The rows are grouped in 3 different ways at once. Each group adds its own fixed numbers to the row, and there is some noise. The rows also spread widely along 11 directions, which tell nothing about the answers.
In the rows, 128 means zero.
Known rows, each followed by its group in each grouping:
[163 121 141 143 114 141 129 102 170  63 146  99 182 112 163 101 134 123
 170 120 109 155 181 116 120 117] | Y (2) (2)
[105 109 118 126  99 105 104 147 101  69 136 125 132 117 133 129 148 129
 146  99 117  97 143  82 105 149] | L (1) (0)
[ 86 116 117 164 157 116  79 125 108 144  84 140 144 123  98 116 151  94
 105  89 115  65 136 126 120 157] | Z (0) (2)
[ 92 174  73 152 186 107 105  85 138 117  97 179 161 176 150  93 114 100
 104  99 116  87 119  51 126 117] | M (2) (1)
[139 156 155 132  89 145 112 162  90 139 128  87  94  91 134 151 167 148
 109 123 142 115 145  90 113 137] | Z (1) (0)
[151 118 152 137 113 125 118 157 130 132 104 112 145 143 121 130 153 100
 122 131 101 160 141 148 136 143] | F (0) (1)
[114 131 174 142 130 116 102 180  90 176 124 117 151 123 106 139 155 124
 128 148 153 112  94  95 152 115] | L (0) (0)
[130  80 158 134  74  90 106 197 130 127 102 120 110 147  72 107 126  79
  88 145  98 110 124 152 154 166] | M (0) (0)
[165 130 164 146 108 134 128 150 133 153 140  68 156 123 105 108 130 140
 113 136 154 121 120 116 118  84] | F (1) (1)
[119 136 145 125 112 151 114 150 137 120 117 107 154 110 127 118 121 165
 149 125 144  86 145 121 131  82] | Y (0) (1)
[134 201 117 114 101 162 115 149  96 139  98 110 125 148 124 135 166 114
  80 114 113 103 141  92 158 123] | L (1) (2)
[118  69 143 196 123 117  93 121 187 141  87 103 143 126  76  67  99  76
  96 124 118  65 144 139 144 148] | F (2) (2)
[140 129 150 173 118  77 122 170 168 168  92 138 126 187  98  89  83  83
  50 164 116 134 101 112 130 157] | F (1) (1)
[ 81 115 143 119 108 148 139 152 142 130 104 118 151 179 124  93 144  87
  98 173 103  92 138 140 226 110] | Y (1) (0)
[124 114 161 143 133 143 120 127 107 137 130  90 165 115 121 121 175 121
 155 118 139 117 133 128 146  91] | M (1) (1)
[141 157 141 167 119 117 105 130 175 124  94 140 123 129 168 114 104 104
 100 139 112 150 157  88 129 167] | Y (2) (0)
[123 120 149 135 113 102  97 197 111 124 126 127 141 112  82 121 115 115
 129 129 120 108 111 106 145 125] | F (1) (1)
[142 142 157 141 132 118 108 159 123 136 114 127 146 125 126 130 122 145
 127 130 140 124 130  93 124 110] | M (2) (0)
[118 139 102 164 122 109  77 130  99 128  84 133 119 125 100 123 164  64
  90  77  89  85 128 107 120 181] | L (1) (1)
[175 150 181 154 109  99 121 196 114 166 127  97 154 122  85 125 129  95
  94 144 126 139 111 126 143 128] | Y (1) (0)
[125 125 139 112  96 107 139 163 118 103 134 128 135 185 133 117 147 114
 107 155 102 147 137 104 140 135] | Z (1) (1)
[114 108 141 151 102 137 124 116 134 124  93  96 118 157 153 113 157 110
 107 130 115 117 158 129 135 139] | Y (1) (1)
[148 171 133 115 113 117 142 174  75 130 113 119 133 186 133 146 156 125
  81 127 116 140 132 104 124 126] | Y (1) (0)
[130 104 186 139  96 142 128 145 135 138 120  79 140 152 154 119 135 182
 142 161 165 131 148  98 120  96] | L (2) (2)
[104 191 100 108 181 142 107 141  66 139  65 181 165 182 132 154 189  72
  97  95  68 129 140 127 187 132] | M (1) (0)
[148 155 116 124 102 144 135 139 144 117 133 104 148 149 113 101 137  92
 102 128 102 118 138 113 165 111] | F (1) (1)
[128  96 125 113 109 155 151 121  50 139  94  75 140 203 116 139 236 110
  94  92 108 112 152 169 131 114] | M (0) (0)
[135 142 122 135 149 105 106 149 132  94  67 169 164 171 138 134 125 132
 115  96  87 138 165 124 102 150] | L (2) (0)

New rows. What belongs after each?
[109 121 132 157 104 124  93 127 123 124 134  92 126  99 106  99 137 114
 116 111 143  57 123  71 122 131] | L (1) (2)
[ 83 130 116 143 151 146 101  92 102 135  91 129 135 152 157 125 187  93
 120 107 113 103 142 103 153 128] | M (1) (1)
[146 153 130 155 101 150 104 117 131 139 134  82 148 102  95  93 150  79
 100 114 127  73 126  94 153 121] | L (1) (2)
[146 104 194 157  71 112 102 178 124 174 114  91 106 131 111 125 163  81
  99 177 124 161 115 116 167 182] | L (0) (2)
[109 129 163 139 120 114 113 151 100 141 121 118 134 151 155 138 164 130
 136 153 139 150 114  78 142 129] | L (1) (1)
[163 140 133 147  99 133 116 136 139 117 124  98 153 135 103 104 141 100
 109 120 114 115 142 103 132 131] | L (2) (2)
[119 201 131  95 108 121 143 177 158  99 167 155 151 152 152 110  89 137
 107 187 125 138 120  41 182 100] | Z (1) (0)
[115 166  86 137 135 103 107 121 126  92  93 162 139 174 143 114 124  93
  87  94  91 110 143  73 109 163] | L (1) (2)
[120 147 124 148 158  87 107 154 136 132 116 165 170 154 116 113 121  92
 107 131 106 134 114 103 136 141] | Z (0) (1)
[114 130 152 171 135 106 110 142 130 181  55 126 100 171 122 121 116 136
  55 124 142  88 130 112  91 141] | M (1) (0)
[ 77 128 102 146 166  73 104 153 103 136  84 191 153 213  95 102 121  72
  66 134  95  97 106  88 144 160] | Z (2) (2)
[131 154  93 133 134 145 122  99 124  88 123 120 161 146 130 104 139 128
 110  90 116  88 160  87 106 110] | Z (2) (2)
[111 162 116 111 141 156 130 122  90 116 102 135 150 172 156 140 184 107
 115 113 101 128 149 109 163 119] | M (1) (0)
[138 122 136 159 164 115 102 141 158 125  68 143 193 150  87  93 105  90
 111 100  94 100 154 159 138 128] | Y (2) (2)
[120 114 167 130  87 149 105 157  79 149 148  66 127  82 121 144 179 173
 163 122 175  90 121  92 117  87] | L (0) (1)
[129 173 110 100 115 103 142 160 105  92 121 156 128 213 150 126 123 128
  88 146 105 152 132  66 128 132] | M (1) (2)
[176 180 121 131 164  63 140 197 137 126 109 185 193 201  95 123  64 125
  73 125 108 164 103 104  87 125] | F (0) (0)
[146 165 135 142 128 139  97 153 125 135 125 113 154  84  94 124 139 119
 125 102 126  98 129 117 128 118] | Z (0) (1)
[178  97 146 148  81 115 135 137  81 119 144  57 116 141 115 130 188 109
 107 104 123 153 134 122  74 145] | F (1) (1)
[120  99 115 150 126 117 121  89 176  71 128 128 161 140 163  90 129 118
 142 107 109 127 160 111  97 145] | Z (0) (1)
[112  97 189 148  92 106 101 176  94 138 147  84 117  99 127 142 143 186
 154 149 182 111 109  70  94 106] | L (1) (1)
[138  93 152 134 123 110 150 150 128 113 109 111 168 192 111 112 124 164
 111 132 134 121 148 147  86 106] | Z (0) (2)
[107 134 129 149 112  93 102 145 136 125 121 141 112 149 131 109 125  81
  96 149 112 128 112  75 149 157] | M (1) (1)
[108 107 119 153 134 111 110 122 141 116 159 121 173 115 118  95 149  56
 143 136 112 119 104  91 170 129] | F (0) (1)
[107 104 108 132 130 131 107 113  72  97  99 123 152 155 139 136 215  77
 134  86  87 119 150 115 142 156] | L (2) (0)
[ 98 156 135 124 162 136 129 151 101 150  87 155 165 184 148 145 166 100
 110 144 103 147 134 115 185 121] | F (1) (0)
[148 130 146 114 106 161 139 109  99  94 148  80 151 133 175 137 208 120
 164 123 112 169 158 113 145 109] | M (1) (1)
[109  92 116 127 123 144 150  96 124 104 128  93 163 178 144 103 160 152
 130 113 132 104 146 119 107  83] | F (0) (1)
[117 111 178 121  93 149 112 165  92 142 103  95 132 145 124 139 188 113
 128 151 117 131 143 132 183 132] | L (1) (2)
[123 132 139 113 154 127 118 182 107 118  84 143 180 166 100 133 124 150
 131 109 109 115 147 155 133  94] | F (1) (1)
[169 130 178 173 133 162 107 121 151 181  61  83 136 126 132 127 146 137
 110 112 130 143 167 161 108 124] | F (2) (1)
[164 170 134 122 124 146 139 122 133 137 109 113 158 170 149 123 152 130
 105 122 118 157 144 122 125  96] | M (0) (1)
[107  58 155 160  61 118 110 154 146 137  87  79  99 153  78  87 130 108
  83 138 123  59 133 145 138 143] | L (1) (1)
[106  92 141  89  61 114 142 168 112  59 159 107 109 159 148 119 131 174
 152 153 140 115 139  80 124 103] | M (1) (1)
[124 101 143 161 148  88 101 121 126  87 147 130 178 117 159 124 133 140
 177 107 143 135 130  64  83 130] | L (2) (0)
[112 146 141 163 151 118  92 153  79 166  73 130 107 127 127 157 145 146
  92  95 142 105 128  98  74 148] | F (1) (0)
[105 141 130 136 107 178  86  94 112 116  79 117 112 103 187 148 214 102
 141 106  98 135 178 114 154 170] | L (0) (2)
[136  88 114 165  99 129 130  62 141 103 160  67 148 140 138  75 189  46
 118 112 109 119 138 107 142 140] | M (1) (1)
[146  87 180 155  35 165 120 148 150 138 142  23 103  84  83  86 143 115
 107 149 146  63 152 134 161 118] | Y (1) (2)
[195 181 177 125 111 106 148 172 141 104 163 112 175 148 154 126  98 166
 133 166 142 197 133  82 105  96] | Y (1) (2)
[ 90 142  83 172 185 108  96  91 112 161  51 151 142 187  99  97 144  74
  58  76 105  53 124 115 114 136] | M (1) (1)
[138 119 179 146 101 130 121 167 125 166 109  90 142 141 107 119 138 135
 110 153 146 108 127 115 146 110] | L (2) (0)
[145 113 126 141 115  91 123 161 106 127 120 119 163 169  83 109 143 102
 100 115 113 115 108 121 109 126] | L (0) (1)
[139 124 155 189 140 112 116 122 146 174 117  93 156 134  94  88 142  80
  75 129 134  93 114 118 133 133] | Z (1) (0)
[150 167 160 156 142 133  93 153 131 167  94 125 141 105 116 133 136 112
 106 116 131 125 130 121 132 132] | M (0) (0)
[124 128 156 148 141 141 156 114 119 160  94  92 154 193 152 119 143 167
  89 131 155 110 146 123  95  88] | Y (1) (0)
[141 164 119 122 141 133 137 145 145 115  90 145 156 170 143 126  92 171
 105 119 122 125 160 101  99  96] | F (2) (0)
[188 121 152 129  61 119 146 145 125 108 140  76 129 164 129 116 159 117
 106 141 117 170 142 101 114 132] | L (2) (1)
[111 173 112 102 118 150  94 175  56 110 145 126 168  78  88 147 184  92
 151  93 109  72 110  92 183 110] | L (0) (0)
[192 183 156 167 134 106 133 141 129 193 111 102 156 175 118 120 129 127
  70 136 149 161 105  79  92 108] | L (2) (1)
[124 169 152 149 128 113  84 172 136 149 140 146 142  72 124 127 135  71
 126 155 116 136 110  81 182 161] | Z (0) (0)
[141 149 151 148 138  96 127 148 124 145 104 140 139 185 158 128 136 105
  86 149 117 180 127  98 124 148] | M (1) (0)
[106 133 129 158 116 130  94 132 104 157 126 100 117 110 103 113 159  92
 101 119 141  66 106  80 145 121] | M (1) (1)
[134 126 131 176 146  95  98 130 129 137  92 131 166 150 102 103 121 103
 105 101 125 101 129  94  97 138] | L (2) (2)
[119 111 170 146 127 114  83 168 126 119 132 125 173  86 110 120 137 109
 174 132 133 122 123 110 158 133] | L (0) (2)
[183 200 160 114  96 107 127 209 154  95 143 136 153 127 119 122  58 169
 110 150 133 154 140  84 110 103] | Y (1) (2)
[124 108 158 112 114 111 111 207  85 117 125 125 167 141  76 130 136 138
 153 134 127 103 111 115 157  92] | L (2) (1)
[139  78 142 145 134  93 132 155 111 114 158 108 190 149  91 105 135 122
 145 124 134 123 103 116 105  98] | F (0) (1)
[125  76 177 153 111 160  95 154 136 148  60  82 150 114  68 102 162  99
 119 110 101  66 177 218 173 137] | Z (1) (2)
[175 159 170 204 171  75  98 134 182 155 148 124 191  84 111  89  82 115
 118 123 156 128 104  78  82 128] | Z (1) (0)
[118 132 118 131 127 130 114 115 133  88  93 135 128 160 157 120 130 156
 112 102 116 110 179  98  85 139] | Z (2) (2)
[171 159 146 180 166  92 115 115 177 143 141 122 214 131 113  81 111  80
 124 122 128 138 107  97 128 109] | L (1) (1)
[112 140 109 137 160  93  95 154 107  97  83 176 161 165 114 126 123  96
 117 102  87 118 140 106 128 152] | Y (2) (2)
[104  43 144 175 129 110  99 122  93 142 126  80 156 115  71  95 205  47
 129 103 111  74 120 152 158 149] | Z (1) (1)
[159 158 164 137 109 111 111 181 142 142  91 134 126 154 134 132  92 169
 108 150 140 149 134  90  99 127] | L (2) (1)
[103  86 164 183 122 123 107 103 148 166 123  98 132 122 136  94 161  90
 109 156 145 109 127 101 140 153] | Z (0) (2)
[140 164 158 118 118 150 113 192  73 147  98 101 142 129  90 150 139 170
 117 115 141  95 140 121 127  86] | Y (2) (2)
[101 163 129 146 157 152  90 115 168 113  87 154 170  90 162 119 113 132
 162 110 115 107 160 119 145 114] | Y (0) (1)
[126 111 124 138 117 133 115 112  80 110 112 106 134 162 142 129 210  65
 122 114  97 145 149 109 145 157] | M (2) (2)
[120 107 158 132 153 113 124 134  97 119 133 124 168 159 164 141 170 131
 160 139 134 166 132  93 135 112] | M (2) (0)
[120 164 159 143  98 122  95 188 190 147  95 144 104 100 111 104  42 168
  91 157 155  71 128  87 129 113] | M (0) (0)
[158 128 133 165 128 120 132  87 112 134 148  77 167 153 143 105 173 119
 116 115 150 130 123  64  88 110] | L (2) (2)
[147  88 201 197 141 123  94 122 202 149 130  78 194  55 112  88  85 176
 170 118 191  81 138 130  78  82] | L (0) (0)
[128  76 178 136 108 138 143 160 133 145  86 103 145 180 124 122 151 128
 114 158 118 145 153 160 158 123] | F (2) (0)
[134 147 139 138 133 165 121 122 176 116 107 118 174 113 129 101 125 132
 127 120 114 100 173 135 157 101] | Z (2) (0)
[107 111 128 151 150 102  83 156 143  98 101 163 166 110 102 108 108 112
 138 105  99  89 148 122 131 147] | Z (2) (0)
[123 155 101 133 147 139 108 106  51 125 110 113 142 147 132 143 217  96
 118  68 108 113 134 108 114 122] | M (1) (1)
[139 113 162 110 128 142 135 172 105 122 107 129 180 171 137 146 194  82
 143 150  76 203 149 175 195 138] | F (0) (0)
